The first 6 rows are patterns. Each new row is the sum of 2 different patterns, raised or lowered, with some noise. Before adding, each is slid sideways (what falls off one end comes back at the other) and multiplied by a number that may be negative. Names go in the order of the patterns.
Known rows, each followed by the names of its patterns:
[ 55  -7  -8  16 -10  13 -34   9  -6 -23   8   1  -6   9  25  26   8   0
   0 -40 -20  -7 -11  42  27 -40  15   8   2 -38  39  11  -7   5  -2  16
  16  14 -17 -10   1  12  -3  20] -> K_511
[ 29  11  23   5  -4 -30  16   2   1  30   3  15   2 -18 -13  21  -7 -36
 -16 -11 -32  -7  -4 -51 -12 -15  11   7 -12  -5  23  17 -31   9  -2  15
  21  14  18  16  -1  21  22 -12] -> K_257
[-35   6 -23  -3  15 -14   0  28   5  -6  20   1   1  13 -55  -8   8   0
  -3  55 -18  19  -9  15 -44   2   5 -25  16  31 -29  -2   8  -1  18   5
   2  55  13   3  32   3  -1   4] -> K_696
[-39  -4  -4 -13 -10  -4  -2 -21   1  31  10  -2 -20  11  -1  23   1  13
  -9   0 -31 -22 -38 -26   0  11   2  55  -1 -18  18  -3 -17  -2   1 -25
   5   2  10   2 -16  -3 -35  19] -> K_543
[ -1  10   2  30   2   4  -6  -3  -7  -5  28   4  10  -4   2   7  -9 -27
  15   7   0  10  20   5  15  -6 -18  -8   2 -26 -21   3  -8   6 -38 -21
   0  39   2  17 -25  -9 -41 -16] -> K_917
[  2  18  11   5  -5  55  -4 -35 -51   4 -47   3  10  -4 -26 -43   8  55
 -17 -10 -15  12   0 -10  -1  -1  24  -4  18   4  50 -17  -3 -13  -4  24
 -17 -23  -4 -37  -7  10  15  -5] -> K_92

New rows, each followed by the names of its patterns:
[ 26  -6   1 -35 -39 -21  49 -18 -29 -11  23 -21 -16  -3  -7  26  -7  12
  26  50 -20   7 -17 -11  20 -38 -26 -21 -41  -5  -3   8   5  -1   8  16
   0 -10  54 -38 -43 -51  -1 -53] -> K_696 K_92
[ 35 -31 -14 -17   8 -53   3 -10 -45 -12  12 -44 -30 -18 -23   1 -42 -15
  48  20 -18  34 -18 -24 -12 -34  10 -41 -51   4 -24 -11   0 -15 -18   0
 -17 -31  -6 -77 -26 -39 -11 -19] -> K_696 K_92
[-41 -24 -31 -46 -40 -15  21 -44 -35 -36 -39 -31 -49 -25 -11 -32   2 -11
 -35 -32 -16 -54 -25 -17 -45 -58 -33 -36 -39  15 -16 -61 -28 -28 -17 -57
  21 -38  -7 -25 -30 -10 -11 -19] -> K_511 K_543
[ 17  -9  -5  -1 -13 -23   6 -10   8   2 -21  27 -25  13 -33  -1 -32  -2
 -18   2 -10   5   0  24  22 -12 -33  24  -1  15   3   1  -9  -1 -54 -25
 -33 -38   0   9  -1  65  -4  -2] -> K_696 K_543
[-38 -35  -8 -22 -13 -20  20 -40 -33 -24 -21 -20 -39 -34 -32  -8 -42 -20
 -10   5 -35 -31 -17 -21 -28  -2  -7  -4 -52  -9  -2 -18 -27 -17 -20 -34
 -36 -36 -18 -29   2 -33  -8 -12] -> K_511 K_92
[-56  25 -28 -11 -57  42 -15 -19  37 -28 -30  15 -30 -35   7 -38 -54 -32
 -77 -57 -24 -48 -67 -26 -33  28 -15  -4 -16  -7  15 -44 -31 -22   6 -13
  -2   3 -12  36  14   0 -26  16] -> K_257 K_696
[  8  -9  -6  33 -11  -9   9  11   2   4 -11   8  -9  -4  -5  18  52  20
 -19   8  43  23 -25  -8   9 -19  29   9  51  29  13 -19  -7 -26   8  -4
  22  46   4   3 -13  -9   3 -19] -> K_511 K_917
[ 30  21  37  62  52   9  58  -1  19  78   7  40  50  76  24  30  36  22
  42  20   9  16  50  50   0  28  63  52 -18  75  41  16  49  42  97  23
   6  70  37  45  35  27  20  13] -> K_511 K_92
[ 46  24  16  22  50  43  -9   2  26  19  52  18  76  57  30  42  30  -9
  13  25  29  17  26  28   3 -16  19  53  60  16  67  50   5  22  45  46
   1 -15  24  39  52  23  25  55] -> K_917 K_92
[-39 -11 -11  -5  12  15  -5 -16 -22 -10 -16 -29  -1   4 -11 -15 -20 -19
 -27 -44 -11  -9 -24 -18   6 -23  -8 -30 -30 -17   2 -41 -31 -12 -35 -11
 -50 -31  -4  22 -22   2 -15 -13] -> K_257 K_917
[-41 -19 -10  -3 -31  -7 -11 -27 -15 -59 -34 -31 -37 -31  14 -36  11 -19
 -10 -48 -44 -34 -20 -19  -7 -44  -5 -37 -30  -9 -23 -20   6 -24 -29   6
 -16 -24 -26 -46 -30 -68 -22  -9] -> K_511 K_696
[ 48  15  23   6 -32 -14   6  23  28  61  57  34   1  47  -9  10  24   7
  14  47   4  29  29   8  30  -3  38  26  28  21  32  16  18  23 -19  26
  32  28  31  -3  30  39  45  18] -> K_696 K_543
[ 23   4  21  52  47  26  51  34  51  26  28  72  38  26  50  75  -3  51
  45  49  37  18  -6  37  42  36  59  26  46  20 -17  23  55  14   3   9
  41  -4  28  42 -21  19  20  36] -> K_511 K_257
[ -7 -14 -15 -16  -5 -10   8  -6  -9   8  33 -16  27 -27  -7  -8  -6  21
 -11 -42   8  15  17  -8  -7  -1 -29 -17 -25 -10   7   6 -59  12  -1   2
 -26   2   9   3  -1  13   7  -4] -> K_511 K_92
[ 10   2 -19  -1  -5 -13  12 -28  -4  -8  28 -25  -3 -10  -9 -28 -30 -42
 -33   1   7  -6  27  -6 -30 -21  -5 -14 -17  -2 -31  14  -9   2   7 -22
 -10 -29   3 -46 -23 -14 -16 -14] -> K_511 K_543
[  5 -46  23 -17  -3  -4  46   1   4  36  -9 -19  27  -4  -7   6 -25 -13
   4 -51  -6 -18 -36   2  24   1  43 -16  19 -15 -20  15   9 -21  14  10
 -13  -1   1 -12  50  25  -2   9] -> K_696 K_917
[-35 -31 -46  -2 -73 -35 -31  -9 -17 -35 -16  -3 -30 -64 -16 -14 -19  -5
 -28  -7 -20 -22  -6  18 -21  30   2  -2 -28 -31 -94  -9  -9 -38   6 -11
  -8 -25 -25 -42  -6 -39 -62 -29] -> K_257 K_543
[-40 -20 -25 -25 -47 -24 -32 -20   4   2 -13   9 -38 -15  27 -29 -31 -21
 -23 -48 -16 -25 -22  -8 -29 -33 -14  -9 -12 -26 -31  -6 -34 -40 -26  11
 -30  -8 -20  14 -23 -13  12 -26] -> K_511 K_543
[-22 -42 -12  -1 -50 -21   1 -16  -9 -26 -12  13   1 -17   8 -22 -21 -34
 -52 -36 -49 -21  -4 -27   9  -2 -26 -14  -8 -29 -19 -10 -67 -21 -14 -14
 -20   7 -33 -26 -16 -32 -49 -21] -> K_696 K_543
[-37 -11   6 -12 -21  28 -20  -9 -26   6 -45  -3 -25 -39   4  37 -28   1
 -18 -14 -18 -13  -7  37   3  10  16  -3 -13  -7 -37  -5 -10  -8   9 -19
  -7  16 -10 -27  15  -4  -8   7] -> K_696 K_917
[-29   2 -32 -14 -30 -21 -22  -7 -11   7 -12 -27 -14 -31 -50 -27  -8 -22
   2 -14 -15 -15 -18 -18 -23 -21  -6   1 -24   7  -5  14  -6   5  -5  -6
  14  -7   5 -20 -36 -14 -11 -15] -> K_257 K_543
[ 15  45  50  20  38  46  21  25  45  16 -20  -4  20  39  14  52  19  27
  21   0   3  77  30  48  43  51 -14  13 -17  19  39  -4  12  26  37  30
  43  10  23   0 -18  42  30  40] -> K_511 K_543
[ 45  45  34  25  38  -5 -22  34  41  16  37  24  81  14  32  54  18  18
  34  14  12  18  29  30  47  81  48  43  38  16  21  71  -6  23  20  82
   0  47  46  29  27  16  -2  17] -> K_511 K_917
[-36 -16   9 -29 -16 -34 -11 -16 -31 -55 -23 -45 -18  -9 -12 -18 -34 -32
 -20 -24 -31 -25 -18 -36 -19 -26 -39 -14 -19 -31 -19  -6  -7   1 -11 -21
 -19   1 -27 -15 -37 -22  -3 -14] -> K_257 K_917
[-43  -4 -22  -3  27  -5 -16 -20 -11 -55  -8  18   7  -7 -21   7 -34  11
 -14   9 -18 -13 -30  -5 -57 -39  -8  -5 -24  42 -21 -18  25  -3 -26  15
  14 -33   3 -11  37  13 -23 -45] -> K_543 K_917
[  4  47   0 -28  13  -3 -51 -11   0 -43   3   3   6  25 -20  14 -30   7
 -26  -3 -21 -15  -6 -16  -1 -19  -7  65  15  -6 -18  12 -36  33 -12  18
 -18  30 -31 -24 -18 -34 -19  29] -> K_696 K_543
[ 15  -7  21  -1 -28  33 -39 -23  20  -7 -11  -1 -12 -18   2 -14   0  -3
 -37   7   2  16  27   8  12   3 -33  -5 -27 -38  -3  14 -11  43   1 -21
  54   6 -16   1   5 -55  19 -11] -> K_696 K_543
[ 35  -2  59  29  46  22 101  31  11  22  27 -17  60  44  28  21  -3  36
  68 -13  20  25  21  34  31  34  60  46  50  50  27  77  26  14  25  38
  36  25  21  24  53  38  37  44] -> K_696 K_92
[-51 -39 -94 -19 -44  -6 -41 -57  -9 -23 -36  -1 -39 -65 -69 -39 -42 -57
 -24 -33 -30 -83 -61 -23  33 -53  -1 -44 -24 -59 -22   4 -49 -88 -34 -40
 -35 -40 -33 -31 -46 -36 -74 -69] -> K_511 K_92
[-37 -40 -27 -47 -33 -24 -23 -32  -5 -25  -3 -30 -32 -38 -25 -44 -45 -40
 -32 -53  -7 -32 -12 -36 -21 -42 -22 -23 -45  12 -17 -66 -62 -24 -60 -19
 -21 -32 -19 -50 -23  20 -39 -38] -> K_696 K_92
[ 19 -13  24  41  21  36  30   8   3  40  17   7  -1   3  19 -18   1  21
  55   4  37   1  -6   5  17  26   7 -30   8  22   3  -1  -2  13  14  26
 -10  11   1  -7 -18  12  12  28] -> K_257 K_92
[-26 -10 -64 -18  -2  13 -25  31 -17  11   7  17  37 -59 -93  38 -17  -6
 -27  19 -38 -22  -7 -43  -9 -44 -32 -77  17  -3  -3 -20 -37 -16 -39  -4
  28 -22 -15 -41  21 -24 -27  -4] -> K_511 K_92
[ 26  14   7  -1 -54 -16  34 -16  -4   8  31 -25 -16  -9 -12  -1 -31 -29
 -13   5   9 -28 -26  -1   4 -47  14 -12 -22 -21 -24  24  -4   1  34  -8
  -1  -2 -14 -27 -28   8  -1   2] -> K_511 K_917
[-46 -37 -52 -57 -27 -23 -49 -27 -39 -14 -59 -20 -12 -41 -29 -16 -37 -43
 -60 -52 -39 -33 -22 -33 -27 -31 -63 -80 -19 -45 -14 -35   6 -80 -49 -57
 -49 -33 -39 -45 -26 -21 -24 -39] -> K_511 K_917
[ 29  16   2  58  48   8 -15   5   4  13 -43  -9  24 -24   8 -13 -22  -5
   0   5   6 -19 -18 -17 -38 -14 -26  23  22   0  -3   3   0 -53  24  -6
  -6  19  11  -8  16  42   2   4] -> K_511 K_257
[ -9   7  13  -8  -6  12 -13 -45 -30  -9   9 -15  17 -14  -4 -12 -23 -22
  40   2  20  13  15 -38 -14 -48  -9   8 -31 -14  -3   3  -3  12 -19  -6
 -27 -40   9  -1  11 -16  16  14] -> K_511 K_543
[-25 -16 -11 -34 -34 -36 -41  -8 -19  22  -6 -24 -38 -53 -48   8 -21 -33
 -18   7 -72 -46  -8 -37 -47 -51 -48 -60 -17 -21 -60 -44 -34 -38 -69 -28
 -24 -26  -7 -57   8 -36 -13   6] -> K_511 K_257
[ 12  22  -7  -3  24 -22 -23  43  -2  15 -50 -33   5  32 -26  -6   1 -22
 -40 -37 -27 -11 -22   5  -3 -22 -31   2 -38 -22  -3  -8   6  16 -18  -2
 -14 -58   4 -15  -9  18  24 -22] -> K_257 K_917
[ 34  -7 -30  -8 -15   9  36   6   2 -30  14  17 -24 -34 -26  17  18   4
  56   6   9  22  19  -5  41  -2 -17   3   7  33  -1 -22   3 -50  20 -21
  14   0  -3  10  11   9 -14  47] -> K_543 K_92
[-13 -22  32  15  37  14  45  10 -50   2  10 -66  16  11  20  -1  27  29
  -5  28   6  -5 -30 -23  14   8  39  26  63  17  19 -24 -12  49  -7  18
   2  12 -43  -4  32 -11   8 -33] -> K_511 K_543
[ 10  12 -28 -18   5   4  22 -16  -8  -6  -4  10  -6  -5  15  -1 -45  12
  29   4  17  14  30   0  37  26   8  -3   4   4 -11 -28 -12  23  -2  32
   8  -4   3 -35 -23  31 -18 -15] -> K_511 K_257
[91 62 66 76 61 75 52 23 57 78 51 38 61 53 45 46 40 13 49 26 49 65 42 59
 45 54 34 94 57 82 54 62 39 57 55 82 75 72 80 68 71 56 49 31] -> K_257 K_917
[ 26  32   0 -19  -2 -24   7  17  23 -12 -10 -16 -22 -27  -5 -34  -4  -8
  10   6 -28  -6   5  11 -23  -1   3  27   1   2  10   2 -16   7   2  -3
  28  11  10  20  10 -21  12  -5] -> K_257 K_917
[-20  -4   4  -2  31  -4  -4  10 -15  -6 -12  26  12  33  -7   7  12 -19
 -19   8  11  17  22   9  14  41  11  -3  20  12 -13  21  17  10   4 -30
  -4   9  25  -3  40 -21  -1 -38] -> K_257 K_917
[44 44 24 34 50 45 32 37 33 68 34 34 32 47 19 56 29 62 44 66 45 35 79 44
 24 37 42 28 57 37 64 50  9 28 39  5 38 41 43 65 41 59 27 31] -> K_696 K_917
[ 13  28  43  10  34  -9  47  28   3   3  19   5  40  44  62  34  20  15
 -12 -12  13   9  53  42  -7  33   9  19 -15  50  27  11  27  34  24  28
  30   2   1  17  20  21  45  65] -> K_511 K_917
[-11  17 -32   2 -23 -15 -12 -17 -42 -21 -21 -30 -98 -23 -23   4 -34 -45
 -36  -8 -37  12 -21  -5 -18  15  -3 -42 -46 -31 -77 -72  -5 -15  18 -15
  14 -31 -10 -28  -7   0 -35 -55] -> K_543 K_92
[-51 -55 -33 -45 -61 -50 -68 -21 -71 -37 -46 -22 -62 -51 -55 -60 -31 -39
 -57 -52 -82 -45 -41 -25 -49 -38 -40 -39 -60 -63 -32 -64 -69 -72 -43 -47
 -46 -52 -40 -66 -84 -42 -10 -70] -> K_543 K_92
[-33 -35  -8   3 -11 -20   0 -30 -49  -7  23 -41 -15 -19   3  -9 -29 -13
 -39  17 -44  -4 -13   9 -29 -16 -20 -30   2   1 -18 -16 -48  -8  -7  15
 -14   0  -7  -5 -31 -31  -6 -34] -> K_543 K_92
[-36 -17   7 -24 -15 -11 -20  54 -27  -8  17  31 -60  41 -24  -1 -16  56
  19 -13 -10 -12 -28  33  -8 -11   4 -20  -8 -19 -56 -26  -9 -63   4   0
  -1  32 -23  30  11 -16  32   1] -> K_696 K_92
[ 20  39  21 -13 -14  24 -30 -30   0 -16 -24   6   1 -46   6 -12  14   6
  -7   9  29  39 -35  34   4  21  33  24  25  21  14  25   9 -12  34  25
  22  12 -11 -25  13  12   5  51] -> K_257 K_543
[ 43  55  46 -17  14  76  12  32  36  60  50  35  37  35  43 -18  38  11
  58  36  72  26  37  42 -19  21  67  28  41  29  53  26  43  15  21  35
  18  29  20  14  59  34  58  73] -> K_511 K_696
[ 23  30  52  19  21  38   8  30   2  61  28 -15 -20  41 -12  19  41  18
   1  -3  -8  58  13  12   8  64  10  26  14  29  11  18  38   8  70  28
  -1   9  24  38  20   7  18  27] -> K_696 K_92
[ 51 112  64  46  59  46  20  45  15  52  29  47  57  13  39  57  50  37
  53  50  63  42  -2  38  42  28  37  72  35  69  40  53  30  60  46  31
  51  93  37  41  20  40  42  64] -> K_696 K_917
[ 24  49  38   5   4  36 -21 -33  -4  -2  17  29 -19 -20  10   3  -5  53
  13   6  40  30  -2  37  25  18  27  31  43  27  30  77  30  -2  54  18
  47  -6  18 -16  12  23  17  38] -> K_511 K_257
